The rows come from 4 hidden closed curves, with some noise, and rows from the same curve form a group. Each curve winds through 4 dimensions. The rows are also pushed far along 2 directions, which tell nothing about the answers.
Some rows, each with its group after it:
17 2 53 -16 7 -39 -17 3 -24 -8 -29 24 7 -9
lelid
-43 -5 24 -16 -38 -36 17 -16 -13 45 10 -34 26 32
munu
9 12 34 -2 2 -13 20 -23 -8 8 -41 11 -9 -3
Rof
-2 -15 37 -22 -17 -42 7 -5 -33 11 14 -7 33 -6
munu
26 9 -47 35 28 60 -12 -9 14 -25 6 23 -29 -10
munu
43 11 -15 13 32 14 -8 13 -4 -47 0 10 -17 -28
Rof
-35 -21 -21 5 -7 22 12 35 29 4 41 16 37 -5
munu
-45 -29 1 -29 -39 -34 13 10 -7 38 40 -20 47 16
Rof
4 1 -59 17 1 70 -16 2 38 -7 23 -2 -23 -1
dubi
16 17 3 4 13 -13 -6 -20 -21 -16 11 -7 10 -7
Rof
5 -9 -20 -17 -4 -14 -20 -4 -18 -2 18 -3 -4 0
Rof
44 4 55 -33 -1 -66 -13 -5 -37 -6 -62 0 -35 -8
munu
-53 -22 24 -21 -36 -27 34 11 4 34 19 -1 55 9
Rof
-4 3 -49 26 24 41 2 23 22 -35 53 1 18 -14
Rof
-14 6 -11 8 -13 10 14 -16 3 15 8 -22 4 13
lelid
44 7 23 -30 8 -50 -33 -32 -52 -7 -33 10 -27 -9
Rof
3 6 33 -36 -11 -49 -10 -34 -25 17 -45 22 3 0
dubi
36 5 85 -9 6 -55 -1 -15 -45 -1 -50 4 -11 -9
dubi
33 4 60 -32 -12 -63 9 -20 -44 -1 -35 -19 4 -15
lelid
-13 6 -6 18 9 34 -10 22 26 -12 23 2 20 -5
lelid
2 -15 -39 30 5 82 -1 46 42 -22 48 -6 -1 -14
dubi
-31 -9 12 -16 -31 -28 17 9 -12 19 38 -42 36 11
lelid
9 -16 -60 11 12 44 -3 34 28 -20 26 12 -21 -13
Rof
-10 12 -31 9 6 14 -7 -9 12 4 4 -7 -16 15
munu
53 0 17 10 19 14 -5 -2 -9 -17 -44 21 -51 -18
munu
49 3 -33 13 32 27 -25 29 2 -52 13 1 -34 -26
lelid
-43 -3 -11 22 -9 27 18 -2 25 23 18 -3 18 19
dubi
-17 -28 -33 1 -2 9 19 26 12 1 31 14 11 -4
lelid
-1 -5 -35 27 29 42 1 34 26 -28 27 19 -3 -13
dubi
-17 9 54 -10 -13 -37 -7 -29 -21 30 -26 -1 15 23
lelid
16 -9 -46 3 3 36 -22 25 16 -22 34 -11 -15 -11
dubi
-26 5 -26 22 4 53 5 31 44 -13 44 -5 31 -4
lelid
53 9 35 16 22 1 -13 -3 -23 -19 -27 -8 -44 -9
dubi
42 -5 -14 -3 23 -1 -18 14 -17 -35 8 3 -21 -22
munu
-31 -18 -36 27 -12 48 18 2 18 12 54 -8 24 6
munu
48 8 -56 9 23 45 -36 3 13 -35 -1 7 -53 -16
dubi

New rows, each followed by its group:
41 0 -7 3 14 -2 -16 -13 -30 -27 6 -4 -23 -15
munu
10 -7 -37 8 -3 29 1 -2 13 3 -6 -4 -38 7
Rof
-8 1 40 -10 -16 -25 27 -17 -7 26 -39 3 5 9
Rof
43 9 1 20 18 34 -19 -8 0 -16 -13 -16 -49 -2
dubi
13 -2 -8 -15 5 -24 -13 18 -10 -16 5 -4 -4 -8
munu
5 9 19 -18 6 -27 -9 5 3 0 -43 17 -18 4
munu
0 -24 -10 10 -9 21 13 19 4 8 26 -23 -12 4
munu
-16 7 -41 17 6 20 -4 0 2 -12 55 -16 23 2
Rof
-75 -4 34 -19 -45 -40 25 -18 5 63 -3 -18 49 39
munu
-14 1 -84 11 16 44 -12 13 32 -16 35 10 -11 2
dubi
-25 -10 31 -17 -16 -26 12 10 7 20 -16 19 29 3
munu
17 -6 -4 -8 0 3 3 2 -1 -2 -26 15 -24 -8
Rof
-38 -11 2 -8 -21 -30 12 3 -8 25 34 -29 31 20
dubi
50 18 -13 19 40 38 -13 -4 14 -39 -39 43 -41 -27
lelid
-5 20 13 4 -5 -14 7 -45 -14 17 -15 -8 1 17
Rof
27 2 10 -7 1 -19 11 3 -15 -7 -18 -21 -22 -5
Rof
-21 -16 -37 23 17 41 -12 30 30 -10 28 33 5 1
lelid
-16 -9 -37 -1 -6 16 -11 -12 7 13 19 9 0 9
Rof
-33 0 -7 -15 -6 -24 -2 17 17 6 2 10 25 6
munu
0 -18 0 -23 -12 -25 0 12 -13 4 8 -3 5 -6
Rof
29 6 -7 12 13 46 -17 -3 14 -13 -25 26 -28 -13
dubi
-10 9 14 -14 3 -34 -2 -26 -15 11 -29 19 2 8
dubi
2 -3 -66 14 16 31 -24 5 4 -20 47 -2 -2 -5
Rof
38 1 14 -11 6 -34 -15 -12 -38 -6 -23 -9 -36 -1
lelid
-61 5 26 -15 -30 -37 18 -37 -4 52 4 -7 49 32
munu
1 -3 -32 18 4 63 -8 9 36 -7 8 17 -9 -6
dubi
59 -10 10 -5 20 -5 -14 20 -20 -35 -23 9 -44 -26
munu
-44 -6 -24 -4 -24 8 6 -21 6 36 21 -4 19 27
Rof
37 10 -28 -2 30 6 -24 27 14 -36 -25 13 -44 -13
munu
25 20 -23 13 26 21 -18 -15 10 -13 -36 17 -48 1
munu
5 -4 -46 -6 -2 11 -16 11 7 -10 27 -13 -8 -2
dubi
3 -3 45 -2 -3 -32 7 1 -23 6 -5 -14 7 3
dubi
14 16 -7 -16 12 -30 -22 -11 -15 -18 -11 3 -7 -4
munu
-41 -20 -5 -6 -24 -18 0 13 -5 27 45 -27 28 24
lelid
-15 -18 -55 20 7 42 13 48 32 -24 63 -13 21 -12
Rof
31 -10 -35 31 16 58 1 6 8 -16 17 -4 -40 -8
munu
28 8 54 -22 4 -51 2 -12 -38 -8 -37 16 3 -18
Rof
-41 -8 -20 5 -24 24 43 19 30 10 49 -25 49 -3
lelid
-11 7 23 -18 -14 -49 -4 -33 -37 16 14 -18 32 10
Rof
-31 -5 3 -23 -31 -13 0 -18 2 31 5 -5 23 16
dubi
0 -7 -67 12 15 40 -24 2 14 -18 41 10 -10 -2
Rof
-15 -10 -25 -10 -4 -5 0 35 11 -5 34 -13 14 1
munu
0 15 38 3 -6 -15 21 -28 -10 13 -30 -6 4 5
Rof
22 29 49 -7 4 -36 -4 -64 -40 12 -62 15 -15 4
Rof
-17 11 29 4 -5 -11 22 -31 -5 18 -24 2 18 12
Rof
14 11 -13 2 15 6 -13 6 17 -8 -36 13 -39 2
munu
-17 -25 -48 2 -6 25 9 38 24 -10 49 -5 15 -6
Rof
-1 -11 -56 19 5 53 9 20 37 -7 10 6 -25 -3
Rof
-9 -8 -32 -4 1 3 -20 -12 -5 3 25 9 5 4
Rof
-12 8 -15 24 4 32 26 -2 22 0 4 -8 -2 2
Rof
46 -3 -45 20 33 42 -20 14 -6 -47 24 12 -30 -29
munu
-10 -24 3 -12 -14 -13 7 34 1 1 25 -16 11 -3
munu
2 7 -3 4 13 -3 5 -2 -8 -18 23 0 25 -9
Rof
